All rows are made from the same 10 directions, up to rounding. Whole rows:
In the rows, zero is written as 128.
[[134 119 143  99  90 141 141 158  93 124 176 136 109 146 153 106 151 113
  140 144 118 103 133 160]
 [112 109 121 133  63 147 151 153 103 145 134 160  82 160 123 109 166 125
  124 139 123 117 127 150]
 [126 102 128 155 153 108 113 105 169 140 106 120 145 138 107 134 106 108
  130 132 159 142 116 135]
 [151  97 136 131 197 141  82 140 147 132 134 101 182 123 148 140  88  91
  152 124 136 122 125 132]
 [139 136 126 117 113 171 134 162  89 127 151 144 114 122 160 123 153 141
  138 118  90 106 134 124]
 [132 135 111 128 163 148 107 140 131 119 112 123 159 123 126 131 112 129
  138 110  99 124 136 112]
 [125 153 131 120 143 131 133 137 121 137  47 135 123  86 122 178  87 151
  143 126 150 146 130  86]
 [129 153  98 166 130 102 160 112 109 106 121 113 104 112 147  92 201 112
   91 149 112 144 129 124]
 [ 50 138 111 132 138 166 112 116 125 142  76  92 166 159  89 159  84 133
   93 122 139 110 138 152]
 [150 146 142 113  90 103 109 119 132 103  89 112 151 143  95 135 103 140
  161 135 123 118 119 108]
 [168 142 128  87  98  59 119 127 133  82 157 116 134 141 108  83 143 114
  139 145 105 143 138 112]
 [152 109 162 134 139 103 138  84 164 125 236 132 127 131 151 103 145 130
  126 120 143 121 110 163]
 [139 115 135 101  98  97 122 130 135 106 169 122 137 167 113  89 135 102
  142 144 119 118 131 157]]

Rows cut short, each followed by the rest of it:
[117 113 142 155  71 138 119 128 100 159  82 106 103 138 126 161 138 128
 106 154]	[171 124 111 119]
[103 118 125 164 138 123 157 123 114 144  92 115 107 119 148 132 149  89
 110 166]	[174 134 120 160]
[153 115 128 160 126 140 102 121 153 137  89 138 143 133 110 146 113 145
 156 110]	[121 125 109  99]
[ 73 112 124 141 188 113 136 104 152 172 107 112 117  98 126 166  95 112
  67 137]	[204 173 136 136]
[113 131 113 113 108 108 146 142 109 113 133 124 114 146 125  95 155  98
 117 154]	[122 131 142 152]
[148 145 157 154  95  98 128  71 149 107 128 101 145 140 112 130 130 148
 141 134]	[142 109  97 133]
[175 118 146 125 111 152 107 153  91 131 175 118 120 115 178 128 159 131
 132 127]	[109 112 122 107]
[111 104 141 125 194 145 126 131 134 156 160 118 136 103 166 149 103 103
 111 129]	[168 134 133 154]
[164 131 177  85  99 104 127 124 120 127 181 128 112 108 149 143 114 150
 141 132]	[153 127 121 116]
[188 145 117 131 140 121  80 146 111 105  97  99 154 100 141 135 136 134
 139 121]	[ 89 139 129  53]
[131 114 150 131 100 145 119 115 145 153 141 149 117 135 115 154 109 167
 133 105]	[141 123 114 117]
[175  92 153 124 110 165  70 155 129 121 138 115 181 171 130 130  99 112
 196 122]	[102  77 109 138]
[111 144  76 141 168 123 159 140 145 118  89 170 114 114 110 102 145 125
 128 114]	[ 93 157 147 117]
[136 101 130 155 136  84 143  95 192 130 125 158 124 146  95 107 121 112
 153 131]	[154 146 111 151]
[115 121 133 148 163 143 159 129 128 130 118 135 131 122 154 124 128  96
 151 145]	[146 111 121 177]
[136 131 130 101 151 113 145 142 132  98 146 135 146 136 136  96 120  94
 168 142]	[114 114 137 167]
[141  87 116 180 146 106  98 117 148 152 103 102 128 130 128 130 145  91
 100 145]	[162 158 115 111]
[ 95 133 121 119 159 159 177 152 105 146 142 163  93  99 166 130 139 122
 119 130]	[136 130 143 158]
[129 111 133 122  87 131 123 159 101 128  94 119 125 156 124 124 130  93
 151 162]	[139 111 125 147]
[ 59  90  84 120 120 173 145 189  99 169 118 160  89 160 123 113 146  90
  90 139]	[128 138 159 165]
[ 93 164 108  82 123 111 132 136 126 129  78 140 115 108  84 155  90 166
 102 114]	[128 166 157  81]
[162  98 144 158 122 100 119 114 152 131 123 124 129 136 129 121 135 102
 152 146]	[154 131 105 134]
[121 107 122 128 154 132 142 145 132 152 144 155 101 110 146 128 133 116
 116 127]	[145 150 136 132]
[117 125  82 143 117 174 112 164 107 132 115 143 124 149 120 110 161 136
 111 105]	[ 67 124 143 106]
[139 138 129 141 139 139 161 127 126 130 142 162 102 101 153 125 151 146
 139 117]	[118 129 123 126]
[117 168 140 132 117  99 148  85 126 109 117 102 128 113 121 137 131 149
 108 137]	[144 129 121 125]
[125 150 149 134 105 153 102 112 100 127 109  79 153 128 134 165 115 153
 115 128]	[133 100 116 113]
[ 83 148 108 117 138 149 165 112 154 121 159 175 124 145 100 107 124 163
 125  91]	[ 92 119 141 159]
[119 105 161 101  69 137 165 155 115 148 130 175  87 150 126 132 115 121
 173 150]	[162 107 120 175]
[100 123 112 152 108 193 114 154  79 142 113 103 133 151 147 135 154 120
 104 132]	[107  94 129 141]
[177 117 152 146  77 163  74 145  87 137 115  90 140 133 152 158 140 143
 137 130]	[118  99 106  83]
[124 154 140 103 122 129 118 124 111 104 120  95 159 133 125 136 106 132
 137 134]	[121 106 131 133]
[ 74 139  85 113 121 162 136 150  96 129 161 127 116 151 124 100 164 130
  68 116]	[ 84 126 160 141]
[162  76 143 123 165 134 104 161 150 190 133 173  90  76 153 175  96 138
 130 108]	[174 180 128  72]
[161 131 174 145 130 166 143 110 122 145 180 146 113  92 182 157 134 172
 149 105]	[136  99 101 128]
[ 91 118 113 117 106 150 156 166 101 156 100 162  83 129 127 134 135 121
 116 140]	[141 138 143 139]
[128 135 102 194  82 136 139 120 111 138  59 131  94 131 118 129 183 140
 108 137]	[121 135 111  98]
[124 135 142  93 109 109 170 140 141 123 108 181 103 126 107 127  99 136
 178 134]	[142 131 131 147]
[144 142 164 179 146 136 163  80 132 109 141 109 146 118 171 126 147 119
 163 144]	[146  80  90 184]
[136 125 119 111 123  74 144 132 139 114 127 139 109 128 114  99 140 102
 129 150]	[138 158 138 129]
[126 168 114 137 136 115 144 105 117  70 135  91 166 147 131  83 159 107
 136 143]	[ 85  95 128 164]
[142 150 104  87 167 109 164 163 127  99 143 174 113  98 141  91 138 117
 155 123]	[ 88 149 157 125]
[112 147 141  85  57 122 110 145  86 108  94  87 143 166 100 135 109 123
 133 157]	[129 102 134 134]
[153 155 181  98 103 117 151 103 129 119 164 142 116 101 143 152 106 176
 158 119]	[146 112 112 126]
[ 87 181 106 125 153 119 140 104 126 102  68  99 155 116 100 140 107 141
 108 128]	[120 132 141 122]
[123 157 112  83 154  59 123 106 157  80 140 103 163 136  89  94 107 113
 119 133]	[113 153 152 127]
[106 131 124  91  67 161 111 161  96 133 123 133 124 164 102 135 117 150
 126 120]	[103 108 141 123]
[ 83 143 106 160 139 162 142 107 127 142 116 128 125 129 121 138 141 153
  89 108]	[119 124 129 134]
[124 132 150  74  96 156 152 170 106 131 132 175 109 132 130 138  98 144
 179 125]	[122 104 136 148]
[117 136 141 138 130 113 141 128 117 124  44 104 138 121 124 153 101  96
 155 169]	[173 122 117 146]
[ 84 118  87 142 122 134 138 125 140 136 145 145 113 161  99  95 158 124
  85 116]	[105 141 144 145]
[168 107 163 130 125 145 100 133 126 148 151 125 131 112 156 158 113 142
 147 119]	[145 119 110 107]
[131 140 139 113 140 148 123 135 123 131 118 132 138 110 134 155  99 150
 143 113]	[126 121 129 114]
[ 94 162  97 146 101  89 172  90 136 107 122 134 100 139  95  91 176 141
  86 134]	[115 147 134 137]
[103 117 103 154 201 154 107 131 125 147 123  97 150 108 153 142 127 104
  83 122]	[135 142 140 124]
[135  66 114 153 146 175  65 154 166 160 106 143 169 173  98 140  88 114
 160  99]	[113 116 120 123]
[149 163 173  94  75 108 142 129  93 118  91 118 110 100 135 167 105 156
 156 151]	[160 119 117 105]
[110 105 115 139 171 159  87 130 154 142 118 114 174 148 110 143  88 119
 127 106]	[122 121 131 132]
[137 112 110 144 137 103 139 139 143 112  97 138 132 147 116  94 141  80
 159 153]	[126 132 126 153]
[ 96 153 147 160 152 117 165  53 150 134 166 111 120 104 142 142 138 158
  81 120]	[165 129 112 154]
[119 161 124  79 159 101 141 134 104  86 167  94 149 118 149  98 132  98
 115 148]	[112 125 154 154]
[134 106 132  84 144 102 126 135 171 114 179 159 145 156 102  95  96 111
 163 118]	[118 131 140 159]
[149 116 154 102 134  88 138 129 123 121 180 115 117 117 158 111 136  93
 129 158]	[159 137 130 151]
[130 165 122 101 153  87 140 138  91  85  99  76 146 105 150 112 135  80
 124 175]	[133 133 145 136]
[154 127 159 103 151  99 128 113 146  88 176 105 174 146 140  98 107  90
 178 146]	[129  96 120 182]
